The rows are grouped in 4 different ways at once. Each group adds its own fixed numbers to the row, and there is some noise. The rows also spread widely along 14 directions, which tell nothing about the answers.
Some rows, each with its group in each grouping after it:
[ 20   1  -6   3 -14 -10  19  -9  12   6  12   7  -2  10  -1  12  20  -9
  16  -6   5  10  -3 -10   5  14  -4   3 -12  -8] | J784 pokaz L U
[-21  14  39 -10   0 -16 -15  -5  -7   4   4   4  12 -20  24 -25  14  12
 -23  -3   1  -7  -2  -3 -14  -8  11 -14  17  37] | J784 pokaz S R
[ 11  -2 -12   2  15 -10  -1   8   6  -1  20 -13  10   4  -6   2 -13  -9
  22 -13 -14   0  -7  -8 -11 -21  10  -3   3   5] | J898 lifa G N
[ 11  11  -3   8  12  -2  27 -31  -7   6 -15  51 -11  44  18  21  -2   7
  19   4  30  25 -19  19 -17 -11  37  -7   3  -6] | J898 lifa G M
[ 21   2 -24  -4   6  -5  10  -7  28  11  25   2   8   9  -4  19   1 -10
  14  -3   8   5   1   5   9 -11  -5 -10   3   7] | J130 vit L D
[ -3  -8   6  -3   1  -4   9  12  22 -23   9  -8  -4   9   4 -18  12  20
   5   6   1  10  11 -11  -8  19 -10  -9   2  -9] | J130 vit S D
[ 18 -10   5 -15 -14 -29  21 -27  20   0   4  47  20  17  -1  14  13  15
  11   0  16   4   8 -10   1  -5  -5   6   6  -4] | J130 vit G E
[ -4  22 -27  -4  13   6   0  11  12  -2  33   3 -10  21   4   8 -10   0
  -2   4  18   7  -9  18  15  -7  13 -25 -12 -11] | J130 pokaz L M
[ 17 -10   9  -5 -17  -3  18   1  22   2  13   0  13   2   8  18  16  -4
   6 -26  14  16  11  12  16   5 -40   0  11  21] | J784 pokaz S E
[ -1   7   0  -1   4  14  -2   4  -5  -2   0  -2  -6  -2  -5  -3 -13 -11
  -5  -6   5   2   3   7  -1   1  -5   3 -13  -8] | J130 pokaz S U
[  2  13   3   5   2  22  -2  20   1 -15  19 -40  -4   2  17  -6  -8 -11
  13 -26  -2   9  -9  25   5 -11 -17 -17  11   2] | J784 pokaz S R
[ -7  15  -7  24  25  13 -10  -6  -4  21  -9 -12 -31  -7  -5   2   1 -39
   8  -1  13 -13   4  -6 -13   2  10 -22 -38 -17] | J130 vit S N
[ 14  21 -15  -8  -1   8   5 -18  13   6   6  -7  14   7   2  -5   9 -19
  16  12  13  -5 -25  25   3 -20  11  -3  18 -10] | J130 lifa S M
[-17 -18 -17  12   6  11  -3  31  -1 -14  -8 -17 -22  19 -15   6   0   6
  -1   2   2  18  14  -6   4  17 -20  -8 -16 -21] | J784 vit G U
[ -9   1  -4  11   5   3   0  10  -5 -13  -6   8 -22  21  -1  -1   1   3
   2  -7  12   4   3  -7   2   5  -3 -13 -26 -38] | J898 vit S U
[-13  -3  23  26  26 -17  -4   3 -24  18 -20  17 -17 -13   3  -5   3   3
 -24   4 -13 -15   0 -27  -8   3   4  23 -17   6] | J784 vit L M
[ -5  13 -16  13  17   7 -10  -2   9  14 -12  32  -8  13   6   2  -6  15
 -18   5  24 -27  -3  33  33 -26 -16  -2  -6 -30] | J898 lifa L D
[ -1  19  -2  11  -1 -14  -6 -11 -14   1  11  12  -5   6  23  -7   1   6
   9   3 -11  -9 -16  -5   4  -7  32 -11  -7 -11] | J130 vit G D
[  1   4   3 -19  -7   7   9  -9  12  -3   9   9   4  -1  -1   3  -8  -2
  -7   5  20  17  13   7 -12  19   4  -8  -5  15] | J130 pokaz G M
[-14  27  40  -5   7  -5  16 -21 -10   5 -14  45  10   5  22 -23   9  16
 -31  17  22  -3 -28  19   5 -10   6  15  15  -2] | J130 pokaz S M
[ -1   0   2 -12  13  -6  22  11  44   6  15  19   8   5  -5  -9  15  24
 -26  19  25   9  12  12  12  14 -29   1   1   8] | J130 pokaz L U
[-18  -5  -3  -5  19  -9   7  17   0  -3   6  -2   8  17 -28   0   3  -7
 -11  10   4  18 -18 -21   0 -12  -8   0   2  -4] | J130 vit G E
[ -6  -3  -1  10  14 -18  -1   1 -12  22   1  24   1  11 -12  21  11  -8
 -13  -8   6  -5 -11 -17  15 -14  -9  12 -10  -4] | J784 pokaz G M
[ -6  -2 -14 -11  -4 -13 -18   7   4  -6  17 -16   5  -3 -26  -3   3 -17
   5  -6  -6  -7   0 -34  -2  -5   0 -11 -23 -24] | J784 vit G U
[  0   4  11  16   8 -25  15  16   7   6  22  -3  -4   5  21   2  28   3
  -1 -21  -3   8  -1  -9  12   7 -21 -17 -15  15] | J130 lifa G U
[-19  -4   4 -24   1 -13 -27   8  -1 -18   6  -3  21  -8 -17 -18 -11  11
 -18   5  -5 -14   9 -15  -4 -18  -5  -3   7  -5] | J130 vit G M
[  0 -10 -12   6 -16 -11 -24  -7 -42  17 -22  25  18   0 -11  20  -4   5
 -15  -1 -18 -16   0   7  29 -30  -3  34  17   2] | J130 lifa S U
[ -5  -3 -30 -21 -15   6 -11  39  23  -1  52 -38   5 -20 -21  12  -9 -14
 -26  -1  -2  11  22  -5  34  29 -33 -13 -19  18] | J130 vit L M
[  6   4  15   2   6 -32  11 -11 -12   2  16  33  13  20  14  16   1   7
   7 -26   0  12 -12 -15  -3 -27  11  -3  -1  12] | J784 vit G U
[  4 -12 -32   6  -9  19  -7   7 -19  -7 -12   3 -10  20 -17  29 -24  -7
  14  -5  -1  14   8  14  11  -2  -2   5  -7 -17] | J130 lifa G E
[ -1  12   3   2 -38  -1  -1 -24 -23   5 -27  26  -4   3  15  -7  18  13
  -8  27  -2  -4  -5  16  17  19  15  15   9 -14] | J130 pokaz L U
[ -9  14  -7   4   4  -5  -3 -16 -10  15 -13  33  -6   9   2   3   0   2
  -8  23  11  -7 -11   8   9  -8  24   0  -9 -16] | J130 vit G E
[ -6  15   3   3  -7  -1   4 -16  -5  29  -9   1   5  -5   2   9  23 -28
 -10  10  13   7 -18  13  12   3   0  -6   8  23] | J130 pokaz G E
[  4  -5  13  14  16  -8  31  11 -20   7  14  22  -9  13   9  19  -6   8
  -8  -9  -6  39  -3 -12  -8  17  12  16  -6  35] | J130 pokaz S U
[-17  16   7 -14   5   3 -13  20 -10 -26  26  -5   4   0  11 -22 -27  17
 -11 -12  -6   6  -8   6  -3 -15  16 -12  -6  -1] | J784 lifa S U

New rows, each followed by its group in each grouping:
[ -1  -6  -3  -4 -12   4   9  -5 -19 -14 -13  14   0  23 -11   7   0   2
   9   5   3  23 -11  -2  -4   2   9   9   8 -13] | J130 lifa S E
[ -3  17  12   8 -16  11  -3 -26  -9   9 -29 -12  -5 -11  12 -13  19 -25
   7  13   5  -7  -9  13  -9   8   4  -8   7  -6] | J130 vit G R
[-16  20  -8  -3   5  -4   2   0   6   7  10   3  -7  13  -3  -8  21  -9
  -5  15  18   5 -19  -4   5   3   7 -27 -13 -19] | J130 lifa G R
[  5  12  -7   6  15   7  -1   6 -15   3  15  -6  -4   1  10   0 -21  -4
   6  -1 -14   8 -10  10 -11  -9  33   3   1  16] | J130 pokaz S U
[ -4 -10 -28  15  14  -6 -15  15  -5   3  11   2 -23  20   3  28  -1   6
   5 -10   6   4  24  -5   5  -2   4 -23 -16   0] | J130 vit S M
[ -4   8 -13  -3 -21  -9  -3  -5 -18   1  12  25   0  29  13  26  10  13
   0  -7  15  16  -1  13  23  -7   7 -19  10   2] | J130 pokaz S R
[-13  -3  13  11  11  10 -16  15  -9   0 -19 -19  -2 -20 -10 -20  -2 -10
 -14  -3 -10 -21  -2  -2   2  -9 -23  17  -3 -11] | J784 lifa S E
[-27  30   0   8  28   6 -11  12  -8   5  11   1 -26  -4   5 -23  -8  -6
 -22  16   8 -14 -13  -6   0  11  24 -17 -40 -25] | J130 pokaz G M
[ -2   5  16  17  16 -21  14   4   4  15   3  19  -1   2  20  -4  23  17
 -16   4  -1  -4 -11   2  12  -2 -10  12   6  14] | J784 lifa L M
[  9   6  -6  -2  -1  22   4 -13   5   8 -10   4   3  -6  -8   1 -11 -16
  -1   5  11  -1  -4  18   2   0  -6  12   0  -8] | J130 lifa S D
[ 16  -6   4   0  -5  -4   2   0  10   4   7  -2   4 -16   7   0  -1  -5
   4 -15  -6  -8  13   2   0   4  -9   5  -4  14] | J898 lifa S E
[  1  14  17  21   7  -2   7  -2 -14  12   2  -2 -19  -7  27  -6  12  -6
   1  -7  -5  -1  -2  -2  -7  13  10  -7 -10  11] | J130 pokaz S R
[  4  -6 -27  -2   1  36   7  24   5 -14   9 -17 -15   8 -24  15 -25 -17
   0  -6  13  17  12  13  14  21 -28   6 -24 -27] | J130 lifa S M
[ 20 -10  -1 -20 -21  -9   1  -7  27  -7  19  19  12 -13   7   0   0  25
   2  -4   3  -8  38   2   1  15 -11   0  -2   6] | J130 lifa S R
[-18  -4   4   6   1  -7 -20   6 -20  -6 -20   6  -9  -7  -1 -21   8  19
 -14  21 -13 -20   6 -12  -2   7  13  14  -2 -17] | J130 lifa S M
[ -2 -22 -13  -6   4  -3  -3   9  -4 -25  -8   4   0  29 -31   4  -1  10
  15   1   1   5   6 -23 -14  -7  -2  11   4 -35] | J130 pokaz S M
[ 15  -4  11  18  37   2  17  10   7   2   9  -5 -12  -3   6  -2 -10  -6
   9 -13  -7   0   6  -8 -25   2   0  12 -12  10] | J130 pokaz S M
[-17  15  -5  -1  23 -22  15  17   6 -14  39   8 -15  33   8  -4   7  14
   3   7   8  31 -22 -18  -9   0  33 -36 -13  -1] | J130 vit L E
[ 11 -30  13  -4  11  -9  10   0  28   8  -3  18   0 -13  -5   7   3  19
 -11  -2  10   6  48 -16 -22  26 -19   7  -3  35] | J130 pokaz S D
[ -8  -8  -7   5  13   8 -18   7  -5  17 -14  -6  -7 -24 -22  -9  -4  -7
 -17  19 -11 -20   8 -13  -6   4   6  19 -10  -4] | J784 lifa S R
[  6   8  -7  -5 -16  10  -5 -13   0  -6 -13  -7   0  -2  -4 -14   0 -10
  14   8  -2 -13  -7   3  -7   3   5   2  -1 -31] | J898 lifa G R
[ 18  13 -10  -3   5 -10  14  -2  31   4  27   4   4  -5   7 -15   6   9
   6  17  -4 -15  -4   1   7   2   5   3  -2 -13] | J130 vit L R
[ -2  -6   6  -7  -8  -2   3   0  12  -7   0  -3  -2  -3   1  -7  12   5
   4   3   7   9   8  -3 -10  15   2  -8  -1   5] | J784 lifa S E
[ -4   0 -24  18   6  -1 -12  12 -28   9   2  -7 -10  17  -2  21  -5 -14
   6 -10 -10   7 -12   0  14 -20  13  -4  -1  -2] | J898 vit S U
[ 15 -15 -13   7 -15 -10  -6  12  -2  -4  17  -8   3   0  20  21  -4  15
  11 -17 -18   2  20   9  15   2  -8   3  11  21] | J784 vit G M
[-13  12  -3   0  17  -1 -13  -5 -18  22  -3  22   1  -4  -7   4  -7  -5
 -27  16   7  -9  -8   1   5 -11  20  11  -3   7] | J130 pokaz S M
[ 11  25 -19  18 -22   7   1 -28  -7  22 -18  -6  -8  12  12   9  32 -30
  19  12  10 -11 -25  26  25  -9   1 -11  12 -23] | J130 vit L R
[  0  14   1  -1  -2  20   7  -7   2  -1  -5   5  -7  -1   4   0 -14 -13
  -1  -3  16   6  -1  23   1   7  -4  -7 -16  -9] | J130 lifa G E
[ 19  -1  17   5   1  14  15 -17   5  -7 -16  19  -2   6  25   5 -11  10
  11 -14  16   2  19  32 -12  -2  -9   8  12   5] | J130 pokaz S M
[ 22 -12 -18  -4   2  -1  19  11  27  -8  24   6   9  12  -4  17  -6   8
   9 -10   6  10  14  10  13   5 -28   9  -3  -3] | J130 lifa G M
[  8 -21  -7  13   9 -21   2   1  -3   6  -7  14   0   9  -4  13   4  14
   7   2 -13   0  16 -14  -6  -4   1  12   2   6] | J130 vit G U
[-14  26   8   4  -5  26   2  -8   1  10  -7  -1 -19  -7   4  -9   2 -26
 -14   4  24   1 -13   9   8  25  -5 -14 -32 -23] | J784 pokaz G D
[ 25 -24 -12  10  19   2  21  25  47  -8  13  -7  -9   0  -2  -4   1  28
  11   3  -6  -7  37   3  -2  20 -37  12  -2  -9] | J130 pokaz L R
[ 11   0   6  -5  15 -12   8 -14  10  20  -3  23  15 -10  -6 -10  -3   5
  -6  21  -6 -15  -7  -7 -15  -9  19  24  13  10] | J898 pokaz G R
[ 17   9   3  14  28   0  18 -12  22   5  -7  19  -7  -1  25 -22  -7  24
  10  23  -3 -14  -3  28 -18  -7  27  11  11   2] | J130 lifa L E
[ 10  -7   9   3   8   4  24   0   9   6   1   0  -4 -14  -8  -2  -6 -13
  -1   7  -7  14   4 -12 -18  27  -1  18 -14  15] | J130 lifa G E
[ -3  -2 -14  -5  11  -2  11   3  13   2   7  24  -4  13  -2   5 -11  21
  -5  25   6  13   0   8   0   6  21   4   1  -2] | J784 vit G E
[ -3 -17 -11  16  12  -1   3  32 -16  -9   4 -13   0   6 -22  -1  -7   7
  -6   1 -29   5 -12 -22  16   1 -19  30   1 -14] | J130 lifa L D
[-20  11  -1 -12   6  -9  -6   7  17  -3  11 -17   2  -3 -19 -23  19 -19
 -12  16  10  -9 -16 -25   0   6  -5 -16 -17 -25] | J898 vit G M
[  5 -10  11 -14  25 -17   7  12  31   0  29  24  17 -14  -8 -16 -12  30
 -20   4  -4  -9   9 -21  -6  -3  -4  19  -7   9] | J784 lifa S D
[-22   7  16   1  33   7   8  25  20   4   5  -5   2 -14   3 -24  -9  11
 -36  19   6   2  -2  18   5   2 -18   2   4  19] | J130 vit G E
[ 12  -1  -3  21  24  -6  13   5  12  10   2   4 -13  -7   6  -9   0   7
   1  13 -13 -10   6  -3  -5   7   5  14 -13  -4] | J130 vit L U
[ -4  15   1  24   9   5   3  11  12 -19   1 -35 -28   6  16 -29  20 -12
  28   0  -4 -11 -10  -6  -8  14  -1 -27 -25 -46] | J130 vit G E
[  1  -5   1  -6 -12  -2  17 -10  -5  -1 -12   0   9  23  -2  11  14  -8
   9   4  12  34 -14   8  -8  -5   3  -2  30  20] | J898 vit S U
[  1   4  13  -8  -6  -4   2   2  -5  -8  12   0  12 -15  -1  -9 -15  -4
  -8  -6 -12  -3  -4  -7   4   0  -6  12  -7   0] | J130 vit G E
[  9 -14  14  15 -19  -6  -3 -15 -42   4 -31  25  -3  -1   9  12  -6   4
   4 -11 -19  -4   4  -7  -2   1  12  33   7   5] | J898 pokaz S E
[  1  11  -5   2  -4  -3  -3 -21  -1  25 -13  17   6  -2  -3   9   4 -14
  -7  12  13  -8  -9  14  13 -15   3   5   8   4] | J898 vit L N
[ -4 -21 -14  15  29   1  -4  18  20  20 -14 -17  -9 -18 -20  -4   4  -5
 -11  27 -11 -11  21  -7  -7  12 -11  12  -4  13] | J130 vit G E
[ -4 -16   1   3   7  -2  -6  20  -5  -7  -8 -21  20  -5 -18  -7  -2  -3
  -3  -7 -20  -5  -6   1   8 -23 -34  21  22   4] | J130 lifa G E
[ 16  13 -18   3  28  12  12  -2  18  12  16  10  -2   9  -7  10 -20 -10
   5   4  13  -3 -14  19   0 -17  10  10  -5  -9] | J784 pokaz L M
[  4   9  -4  10  -5  -6   0  -2   1  -1   3 -29 -11  -5 -12 -11  22 -36
  18  -2  -9  -5 -11 -29  -6  11  -3 -10 -24 -26] | J130 vit L U
[  7  17   1  -1  -9   0  -4 -15  -1   8   0  11  13  -7   3 -10   3  -7
   1   5   1 -23 -13  14  19 -16  -2  13   1 -22] | J130 lifa S N
[-10  -4  -1   9  25  10   0   2  -8  -3 -23  17  -4  11 -14  -8 -25   9
  -4  18   0  -5  -2   6  -9 -16   4  20   1 -25] | J130 vit G N
[ -8  22 -26  -1  -8   9 -24  -2  -3   2   6  -8  -2  19   7   8   9 -11
  11 -10  19 -10 -14  26  25 -33  -1 -33   5 -26] | J784 lifa S R
[ -9   7  -8  -6  -1   5  -4   8  -7   1  12  22  -8   2  14   3 -15  25
 -19  14   5   6   6  18  13  10  22   4  -4   9] | J784 lifa S M
[ 13  12  19   8   8  12   8 -10  16   8  -6  -1   0 -31  20 -29  -6   1
   0  10  -5 -22   8  22  -8  10  -1  18  -2   4] | J130 lifa S N
[  1   3 -12   8 -13   0 -22   8 -11   0  -1 -24   1 -15   3 -14   9  -2
   5   7 -24 -24   0   4  13  -3   1   5   8 -10] | J130 lifa S R
